The first 7 rows are patterns. Each new row is the sum of 2 different patterns, raised or lowered, with some noise. Before adding, each is slid sideways (what falls off one end comes back at the other) and multiplied by a number that may be negative. Names go in the order of the patterns.
In the rows, 128 means zero.
Some rows, each with the names of its patterns after it:
[159 105 118 113 149 129 103 124 142 167 129 101 149 175 122 138 145 169
 117 133  91 138 113  96 166 139 118 115]	Z788
[109 152 138 150 121 133 104 113 129 128 122 123 157 149 143 100 111 140
 123 107  90 121 138 111 153 170 155 118]	Z186
[101 133 127 139 137 114 153 159 115 137 132  99 126 126 123 113 100 131
 112 125 150 153 148 119 142 106 112 135]	Z73
[116 128 135 137  97  90 139 127 121 110 146 110 149 138 118 121 169 125
 162 158 114 133 148 148 140 118 148  90]	Z715
[118 106 144 104 124  89 137 108 124 133 120 148 148 159 141 141 125 142
 115 127 109  96 139 116 121 110 149 113]	Z293
[165 133 111 111 121 135 111  97 110 149 136 154 118 158 150  94 163 139
 170 144 114 119 158 141 129 117 108 119]	Z127
[116 115 107 141 135  88 139  94 158 108 130 117 122 114 150 150 114 142
 113 145 108 125 142 133  96 145 128 126]	Z335

New rows, each followed by the names of its patterns:
[164 210 127 147 133 166 154 174 119 144 164 170 144 172 112 135 185 169
 150 135 165 186 156 174 169 146 158 132]	Z715 Z127
[146 121 166 145 142 109 139 146 140 106 136 154 166 151 144 154 141 124
 141 132 141 133 116 131 147 156 137 143]	Z293 Z127
[185 179 149 151 130 153 137 125 127 119 126 149 157 175 186 141 140 166
 164 183 138 165 128 123 124 129 148 130]	Z186 Z73
[135 148 165 199 140 198 187 169 159 130 165 142 165 145 164 132 166 163
 175 188 147 186 172 190 124 163 175 174]	Z186 Z293
[121  91  95  66 120  76 104  99 139 113 101 128  84 112 133 110 123 115
 116 127  92 132 121  79 124 104  79  97]	Z73 Z293
[ 96 121 118 117 141 107 130 117 113 135 140  91  96 113 136 149 119  90
 110 141 140 146 130 134 147 142 115 103]	Z186 Z127
[143 167 199 148 131 166 147 155 158 137 139 160 155 135 171 114 144 158
 162 126 128 153 171 116 200 169 155 147]	Z715 Z335
[148 144 188 159 178 166 144 149 208 162 172 176 141 173 166 161 165 161
 184 150 146 181 180 149 155 139 194 177]	Z715 Z127
[131 144 122 166 129 147 119 169 148 158 143 143 138  93 159 142 166 141
 141 129 178 178 130 143 132 147 153 153]	Z293 Z127
[103 136 117 158 111 139 129 125 138  98 151  97 139 116  92 106 122 115
 155 124  73 149 103 135  94 136 123 146]	Z715 Z335
[ 70  74 111  77  80  74 123  89 107  48  86  90  89  81  60 100 114 104
 126 138 115  97  66 106  82  92  98  86]	Z186 Z293
[103 160 129 157 132 132 136 100 155 136 147 140  87 107 141 129 124  89
  79 123 147 119  89 113 101 139 111  92]	Z715 Z127
[151 136 116 153 157 202 169 124 190 189 147 155 154 200 127 133 130 155
 141 144 188 164 148 151 202 125 153 141]	Z788 Z73
[121 133 138 157 143 115 162 163 128 128 162 136 157 135 148 122 180 142
 171 140 180 172 168 168 157 140 115 162]	Z293 Z335
[151 113 166 149 125 137 135 183 143 132 181 206 165 152 180 161 137 165
  99 163 136 139 188 149 165 170 167 148]	Z788 Z73
[145  72 149 101 148 102  96 109 134  87 118  95  93  84 121  89 106  98
  65 117  71 107  78 121 100 112  84 147]	Z127 Z335
[102  85  96 106 141 130  87 116 139 147 118 100 139 117  94  85 119 112
  99  87  84 140  85 122 101 106 116 126]	Z186 Z127
[118  93 112  98 111  91 126 110 106 100  72 105  99  96  78  76  91  86
  67  98  74  94  54 122  98 112  86 140]	Z788 Z715
[146 131 168 176 160 117 116 164 181 143 114 171 165 159  98 148 126 181
 116 145 195  93 132 119 140 140 168 126]	Z788 Z127
[108 134  79 123 117 130 123 145 123 162 174 109 116 141 112  92  87 144
 104  81 109 106 131  83 106 137 112 110]	Z186 Z715
[170 104 139 168 167 146 146 148 164 169 123 110 123 136 101 131 173 101
 126 100 131 146 169 124 133 140 150 182]	Z715 Z127
[114 139 116 149 137 158  99 118 123 142 104  96  99 147 105 148 169 141
 141 126 172 142 158 122 138 103 123 126]	Z186 Z293
[ 98  96  63  53 104  92  73 124 134  84  91  72 149 113  83  61 119 100
  83 121  72 109 131 141  75 109  66  90]	Z715 Z293
[155 118 147 165 140 107 140 137 154 121 172 144 205 160 144 205 127 172
 171 153 126 194 173 166 130 137 171 178]	Z788 Z127
[ 71 124  92 111  74  96  91 110  98 110  76  92 100  90  87  97 102  98
 140  76 140  88  87 118 111 121 112  72]	Z127 Z335
[178 122 192 140 155 150 147 187 155 152 180 161 154 201 147 158 156 153
 197 150 167 148 151 120 134 154 153 166]	Z73 Z293
[169 145 154 165 210 160 145 166 201 150 157 109 167 102 108 180 163 144
 114 146 138 135 132 153 162 109 160 166]	Z788 Z715
[ 80 128 112 123  97 108 102  72  66 114 106 111  85  62 129 119 125 106
 130  86 142 109 103  90 115 116 121 126]	Z715 Z293
[134 182 160 150 143 138 154 164 153 137 118 130 142 138 112 138 173 146
 182 136 167 149 110 184 139 160 161 122]	Z73 Z127
[150 133 135 147 184 154 175 142 173 181 146 164 165 167 147 174 160 161
 142 176 183 155 156 154 177 173 147 144]	Z788 Z186
[ 50  98  93 113 144 135  87  96 137  93  94 101 103 140 118  95 104  67
 138 105  75 143  71  64  63  88 114  94]	Z73 Z127
[ 92 111 162 129 118 125 124 143 141 141 137 158 120 156 114 125 115 126
 152 154 110 122 155 149 147 113 157 119]	Z186 Z335
[ 79  79  81  99 106  58  59 124  83 108 105 134  85 116 115 118 146  67
  99  94 102  82 120 108 112 103 117 134]	Z788 Z186
[ 75 102 122 127  84 121 112 146  95 116 113  81  82  66  85  83  88  89
  89  92 105 117 123 123  96 116 110  96]	Z186 Z293
[167 136 114 156 143 108 117 173 180 104 141 117 174 123  94 184 117  80
  88 167 123  97 100 130 131 107 153 160]	Z788 Z186
[127  97 139 152 128 147 105 119 144 158 144 128 155 132 159 126 124 123
 187 152 160 170 145 165 159 153 157 119]	Z186 Z715
[110 143 143 106 128 153 166 109 134 110 155 117  94 169 120  94  98 156
 128 106 113 123 130 103 142 144 157 125]	Z788 Z186
[ 87 104  92 114  84 113 142  93 121 110 132  92 110 137 133  77 136 115
  92  84  86  94 117 127  82 121  93 137]	Z73 Z335
[109 159 101 142 115 156 122 107 161 146 145 135 117 113 142 112 123 128
  94  85 161 116  94  82 120 122 127  88]	Z788 Z127
[ 96  72  85 113 109 114 109 104 129 117  86  74  81 106  84  76 140  71
 109  58 100 109 103  75  72  79  86 108]	Z293 Z127
[129 111  74  98  97  99  63 110  80  82 113 120  78  99  52  84 111 105
  74  80  71  91  81 133 107  94 101  96]	Z186 Z715
[ 96 111 125 115  90 118 135 123 125  98 127 123 115  81  85  97 106  81
  83 142  76  93  61 103 104 115  67 101]	Z293 Z127
[149 154 122 175 162 152 163 123 200 131 178 118 131 118 134 182 145 116
 101 159 149 124 108 137 126 126 112 117]	Z788 Z127
[ 90 131 104 116  81  90 137  65  92  93  98  97 136 109 110  87  94 135
  89 122  96  93  80  75 105 106 109 119]	Z73 Z335
[102 122 151 108 130 101 149  98 114 126 141  81 133  99 133  97 111 113
 133 151 106 157 106 154 103 133 112 123]	Z293 Z335
[144 149 153 153 165 135 146 163 157 110 139 139 162 155 134 140 165 177
 133 148 145 148 107 128 146 159 117 153]	Z186 Z335
[161 112 150 173 178 177 158 181 171 194 141 158 162 118 143 134 156 175
 153 137 134 152 161 182 157 151 167 181]	Z788 Z186
[150 151 159 187 137 161 146 163 157 185 188 186 138 159 152 141 180 129
 174 164 164 171 170 172 182 151 181 172]	Z73 Z335
[ 75 119 131 169  95 128 102 121 125 118 112  87 102 113 118  85 114 109
 160 159  98 137 147 164 104 123 140 121]	Z186 Z293
[137 147 138 150 167 192 135 170 142 170 126 149 127 119 133 131  96 134
 114 106 162 139 131 135 123 160 129 185]	Z715 Z293
[133 109 116 137  84 124 102 148 114 110 114 125 157 140  82 140 163 120
 135 143 146 100 143  78 145  85 102 155]	Z788 Z335
[152 158 135 117 164 139 131 111 165 127 161 123 162 159 122 146 153 161
 140 184 164 168 136 159 157 147 130 109]	Z788 Z293
[ 83 121  98 109  94 106  89 136 135 129  61 102 138 132 103  80 127 154
 110  59 107  82 106  63  93 135 106  95]	Z788 Z127
[161 130 185 157 150 148 152 154 157 180 157 180 136 185 142 173 154 170
 135 161 158 141 138 124 138 160 161 117]	Z293 Z335
[155 164 216 172 144 113 162 153 104 198 139 133 146 185  98 143 107 144
 162 123 124 144 176 164 106 197 208 142]	Z788 Z715
[134 137 105  91 105 123  77  76 101  84  95  71  59 103  93 110  95 130
  52 101 118  84  80 104  93 137 114 103]	Z186 Z715
[158 142 141 159 131 155 157 142 162 150 142 118 131 116 143 148 112 101
 123 141 119 125 173 141 170 145 141 115]	Z73 Z715
[ 85 111 129 103 109  94  95 128  93  43 109 100  86  57  95 102 124  97
 134 141  88  92 124 100  68 125  95 119]	Z788 Z73
[161 108 133 146 140 130 131 140 129 137 102 117 109 139 132 150 136 168
 127 112 140 132 128 137 145  69 129  99]	Z186 Z335
[123 105  71 129 111 112 118 121 112 115 118 131 102 132 120  76  99  88
 137  91 133 124 108 126 122 132  99 120]	Z73 Z335
[119 142 120 173 112 160 136 119 128 142 115 131 150 113 134 138 157 139
 136 167  95 127 135 155 122 119 114 160]	Z715 Z293
[121  74 114  94  86  94 128  74 128 119  86  91 106  99 110  88  88  66
  56 108  91 101  54  63  92 109 102  68]	Z715 Z335
[164 161 177 165 154 162 186 152 157 132 128 146 165 151 136 143 151 151
 155 145 133 171 158 153 143 172 168 113]	Z73 Z127
